The rows of a group lie close to one hidden flat surface of 9 dimensions, which may be shifted away from zero. Surfaces can cross.
Known rows, each followed by its group:
14 -65 -43 52 -4 -183 -84 -4 47 -2 83 -101 204 -106 -86 -106 16 157 -119 184 : j148
0 9 -222 19 114 -404 -71 -165 -15 357 50 12 316 -168 -37 -173 -61 86 -42 18 : j299
-222 -186 25 45 -181 47 -190 95 141 -76 74 -167 -35 175 132 -254 -109 230 -127 270 : j809
-308 -114 72 107 -33 171 -142 288 -30 -116 91 -168 151 -124 -85 -125 -18 270 -11 71 : j148
-101 -22 -225 -15 188 -187 -97 -83 -5 233 63 -94 -66 -12 369 -61 -44 -92 -193 233 : j299
-238 -194 -4 104 -87 101 132 167 -76 254 144 -1 53 -71 184 24 -199 -150 54 173 : j148
161 -183 178 -104 -293 -60 15 -255 315 -99 -57 72 -47 370 -70 -8 -152 -31 -54 236 : j133
111 48 -96 57 11 218 -158 81 59 -110 -130 -25 -119 370 -90 -397 18 33 219 -160 : j133
-210 69 -25 -11 -134 -80 -19 -14 -154 169 204 -171 172 -309 166 133 -176 145 -30 -71 : j299
66 92 116 59 -8 52 -10 92 -48 -39 -97 69 154 -68 -296 -146 65 142 229 -372 : j299
-96 -51 -221 68 309 -42 38 155 -45 62 -130 158 -348 80 201 -217 152 -154 -87 256 : j133
-204 58 -266 40 196 17 -214 -44 -158 132 180 -248 13 -13 258 77 -36 27 -117 24 : j299
38 124 -167 35 276 -43 -191 -143 -138 42 69 -88 83 35 -16 82 67 -28 -16 -177 : j299
502 34 -219 55 153 -312 247 -178 -131 121 129 9 236 -171 -282 2 162 -172 54 24 : j809
-145 -42 -94 209 12 -140 -117 52 -210 -65 373 -154 -100 -42 -28 -221 93 315 -143 -15 : j133
-128 -61 -49 50 -27 34 71 9 -109 130 85 23 47 -52 29 57 -110 -5 41 10 : j148
154 16 -49 20 -308 31 -240 -12 186 -4 146 -339 -5 232 176 -266 -151 77 52 -68 : j809
96 -21 39 74 -107 96 -4 113 -9 -175 129 -192 27 -41 -29 -61 54 71 19 10 : j809
-12 79 -266 158 274 66 101 166 -318 -31 105 -76 -15 -157 -109 -63 207 -10 75 -66 : j133
-127 -110 76 -8 -55 -13 -59 41 155 -2 -13 -7 -10 24 162 -4 -70 7 -134 244 : j809
384 -26 -48 32 168 -216 148 34 82 -21 -72 -2 142 -169 -160 -95 234 -163 -5 217 : j148
-262 29 0 1 -238 164 -3 -2 -216 -86 209 -206 50 -105 54 194 -151 314 -41 -140 : j148
-170 -87 -391 51 80 82 90 -5 -218 -5 75 -38 -203 216 91 -183 -19 144 -104 301 : j299
-225 22 171 135 283 -171 -171 64 -75 148 98 143 65 -217 -72 98 126 -21 -17 -253 : j133
13 19 -192 125 66 -93 30 -9 -218 47 157 -25 -106 36 -17 -207 50 104 -34 -39 : j809
-148 26 -65 112 117 -39 45 -18 -257 95 221 40 101 -171 -102 141 7 51 -8 -135 : j133
-60 -15 -142 58 -128 81 74 -4 -176 -6 180 -125 143 -22 -93 -6 -103 183 43 21 : j809
-170 -6 -3 57 -93 328 113 111 -296 -221 160 -79 -1 -52 -123 212 -31 192 25 -127 : j133
32 92 32 32 235 84 -29 113 3 38 -172 90 105 -44 -156 -58 130 -123 218 -230 : j148
40 78 460 -123 -340 106 -37 157 287 -109 -60 53 -323 -52 284 200 -55 -186 -7 -146 : j299
-35 -15 -47 -39 46 -120 -228 -274 91 70 25 53 -85 275 24 -73 -40 26 -85 -66 : j299
-170 35 -2 57 47 -22 -139 -97 -173 -55 318 -245 174 -211 50 319 -19 155 -170 -98 : j299
-74 -248 23 34 111 -78 3 94 160 -45 -161 173 68 107 -174 -208 60 73 -58 358 : j809
212 65 51 102 -45 35 -212 211 105 -191 207 -405 -52 -98 140 -160 172 20 -54 14 : j809
-250 -117 -41 144 418 47 60 174 -118 49 -194 302 79 -22 -242 -60 118 -43 83 73 : j148
222 -80 -173 -19 -108 -101 -11 -109 117 -116 81 -157 -165 265 101 -285 31 31 -132 324 : j133
-31 -101 237 49 142 -57 -64 100 177 -118 -109 178 -170 -20 -8 44 145 -148 -113 105 : j133
-80 -45 210 55 -76 155 -210 117 83 -209 149 -166 -114 64 45 56 46 78 -89 -41 : j299
145 -43 -365 46 -7 78 115 74 -118 44 93 -346 243 -84 106 -80 -35 -22 -5 266 : j809
97 55 335 -110 -131 165 -241 58 257 -290 -37 -188 -44 37 104 237 32 -40 -37 -117 : j133
-204 57 2 65 152 -248 -369 -156 83 395 -36 87 165 106 -65 -309 -112 110 102 -395 : j809
-99 78 -91 30 -174 189 -19 135 -117 -40 122 -237 42 -40 62 -71 -110 178 97 -129 : j148
-237 -158 149 -68 -177 37 -15 -87 100 -45 49 11 59 31 80 259 -191 61 -157 216 : j133
-28 -106 252 69 -41 -108 -78 19 189 120 7 110 89 15 -33 -13 -69 -97 26 -15 : j148
114 137 146 -58 -43 149 66 77 -21 -73 -49 -16 -28 -146 -5 190 64 -134 118 -240 : j148
146 84 -105 67 53 -97 -144 -114 -54 103 111 -137 284 -12 -159 -145 15 60 116 -246 : j299
-17 -94 101 53 -95 73 -113 109 138 -94 33 -151 110 23 30 -95 -22 77 6 108 : j809
39 -42 218 4 -81 153 240 218 -70 -184 57 4 -21 -278 -42 330 92 -144 12 25 : j148

New rows, each followed by its group:
-80 -130 -39 -54 -115 64 17 -18 109 65 -113 6 142 117 60 -58 -180 -8 -18 247 : j809
-200 -151 -56 87 -23 134 143 87 -151 224 98 124 50 37 -27 -11 -188 -85 128 6 : j148
261 58 -139 -64 -163 13 -18 -178 -43 -53 147 -315 259 55 -38 67 -71 48 -3 -28 : j133
-139 -157 -61 25 -180 20 24 -17 28 2 86 -16 12 200 -25 -149 -165 198 -67 219 : j809
-141 42 -113 -82 -63 101 -18 98 7 107 -133 44 -271 141 279 -197 -112 -3 51 4 : j299
86 -90 85 7 35 -58 -226 15 224 -107 -80 -125 165 80 -42 -73 36 54 -62 193 : j133
91 -70 130 -35 -71 252 230 170 36 -264 -79 -66 181 -153 -152 276 46 -73 72 170 : j809
113 37 -452 54 14 -234 343 -266 -480 196 399 35 -336 -21 132 -15 21 -60 -121 48 : j133
-80 5 58 -26 139 -115 -136 176 112 -137 -41 -144 15 -250 189 29 143 84 -246 250 : j148
123 353 -304 -78 168 119 -107 -54 -145 108 -142 -126 36 31 87 -149 23 -34 219 -429 : j148
-61 35 18 -56 109 136 73 90 52 60 -265 93 48 -39 77 125 -31 -211 73 28 : j809
106 -133 -65 145 69 -100 -87 148 116 -100 55 -169 157 -17 -93 -265 155 99 -80 284 : j809
21 -121 -26 -10 -119 -38 98 -160 10 21 53 134 -99 196 -47 29 -86 -20 7 73 : j133
-43 -96 29 110 71 -97 59 204 9 189 91 -68 234 -276 85 30 -11 -164 3 164 : j148
-220 -208 209 -34 194 1 -43 22 242 49 -284 186 271 -61 -51 249 -28 -118 -86 310 : j133
-290 -101 108 21 116 58 -143 200 154 -6 -171 54 -79 20 141 -87 21 10 -79 163 : j809
176 -169 -93 60 -98 -37 136 -98 79 176 -8 172 20 300 -175 -324 -109 -137 189 42 : j148
-337 -262 155 -45 -74 -47 -185 -36 291 192 -205 152 188 182 0 -124 -276 99 -61 270 : j809
89 -89 -131 104 -79 -221 -17 -248 -104 128 231 32 56 167 -223 -216 -58 151 30 -112 : j133
22 19 -69 28 -145 29 -20 -34 -94 62 73 -56 61 -11 -53 -114 -82 100 94 -161 : j299
37 -23 -3 -18 84 19 275 -85 -144 -134 -81 248 -123 16 -194 194 116 -63 -6 46 : j148
102 -116 -149 128 -28 16 199 122 -184 -27 194 -169 261 -234 -158 -47 25 59 38 197 : j148
-20 -194 -98 142 9 -1 18 248 -77 -229 152 -149 -112 -9 -107 -276 157 212 -111 356 : j809
-66 -121 -183 60 -9 -294 92 -138 -90 186 175 9 -61 -35 154 -38 -43 36 -216 276 : j809
57 29 -106 64 307 -477 -64 -221 -58 250 -8 100 535 -353 -358 -50 109 136 -43 -144 : j299
60 -16 -247 95 357 -64 -27 -4 -63 214 -95 -54 452 -119 -160 -80 36 -58 75 39 : j133
135 68 -175 -23 -2 -51 189 -308 -209 104 29 173 45 100 -202 83 -44 -34 124 -247 : j148
0 -55 -53 -79 -99 63 105 -90 -27 -22 54 8 -204 129 221 78 -76 -51 -114 253 : j133
275 -30 165 -50 -318 -167 87 -203 150 -3 156 -16 66 3 -52 89 -74 -42 -35 -60 : j148
39 56 -81 48 57 62 44 11 -138 -7 31 71 -190 96 -53 -87 93 -40 93 -150 : j133
-104 -12 146 157 360 -86 -330 349 109 -219 2 -209 133 -308 32 -18 311 89 -179 129 : j133
36 -96 -61 145 16 -84 -95 89 19 -83 122 -160 1 4 -63 -282 87 139 -48 132 : j809
118 0 125 -23 -8 215 2 -48 110 -129 -175 -16 389 45 -331 195 -45 -53 183 -156 : j133
-103 -189 -62 60 -227 120 274 81 -177 -15 195 -37 -37 19 -25 -9 -153 77 -1 224 : j148
80 52 62 67 42 70 -89 -54 33 -1 -61 49 192 97 -302 -90 32 -12 221 -305 : j133
70 24 94 159 103 -110 -94 82 -109 -183 252 -252 313 -364 -267 169 197 153 -66 -151 : j133
60 -25 -119 -60 23 -113 67 -166 27 128 54 18 -62 71 189 104 -81 -122 -101 145 : j133
-160 -119 146 -17 -241 62 -82 -166 62 -62 126 -176 355 7 -68 288 -229 171 -87 46 : j133
-274 -94 128 94 33 -117 -276 -48 60 170 95 33 176 41 -39 -115 -124 157 -43 -113 : j133
-124 24 -221 -101 -147 372 295 20 -188 34 -73 -18 -79 97 140 148 -222 -58 91 58 : j809
357 221 102 -103 -89 113 157 -40 -36 -285 -93 0 -137 -22 -127 129 164 -78 121 -229 : j148
-131 -245 105 -76 -216 48 144 -157 113 -56 -53 210 -66 227 -7 194 -202 -36 -100 301 : j133
-284 -124 130 50 -106 31 -111 -95 -2 142 73 229 -112 265 -69 -97 -173 108 67 -168 : j133
-218 1 -99 77 76 108 -45 163 -158 -89 128 -80 -236 -3 125 -88 38 134 -66 50 : j133
-177 55 -145 -53 -109 224 58 -161 -192 56 -30 126 -188 302 -9 -28 -201 129 147 -275 : j148
-31 -156 111 51 266 -101 272 43 -29 166 -61 353 29 -225 -27 309 87 -374 -30 191 : j148
-107 64 -41 -40 130 -45 -67 -16 -10 190 0 22 -171 -36 303 73 -6 -191 -76 -20 : j133
36 15 -98 25 -136 -121 -151 -132 63 189 166 -235 162 40 124 -118 -177 49 1 -53 : j809
-53 34 -196 77 293 -276 -212 -74 70 429 -78 155 -23 117 162 -325 -21 -154 23 -55 : j133
-201 -3 -171 -44 -32 -101 -403 -360 65 257 128 -74 -106 447 257 -185 -237 130 -103 -101 : j299
-34 -8 -42 -23 -116 -17 -37 -148 -27 49 144 -98 56 57 46 64 -113 82 -35 -67 : j133
-132 -5 111 37 -107 8 -28 49 -45 -99 100 125 -421 124 98 -18 52 58 -82 -86 : j809
-98 -41 12 65 14 -84 -180 -7 93 98 30 -7 41 137 6 -270 -75 111 2 -10 : j809
-24 -81 -3 34 69 -414 -175 -361 20 149 166 19 330 -81 -221 53 -31 189 -160 -68 : j299
10 -24 -126 25 -274 -304 -92 -193 32 416 354 -285 231 -133 280 -102 -306 58 -86 39 : j299
223 61 -339 80 -66 229 135 -7 -309 -37 269 -271 28 57 -18 -53 -34 1 137 -92 : j299
124 -11 -103 63 -21 -94 -222 -97 112 172 178 -233 80 157 141 -201 -76 -36 -19 -4 : j299
-234 110 -132 80 -48 286 -68 210 -271 -90 102 -138 -202 54 27 -142 -19 226 102 -257 : j809
18 34 -169 85 164 -39 145 12 -212 31 49 78 -65 -73 -66 -26 118 -3 -16 56 : j809
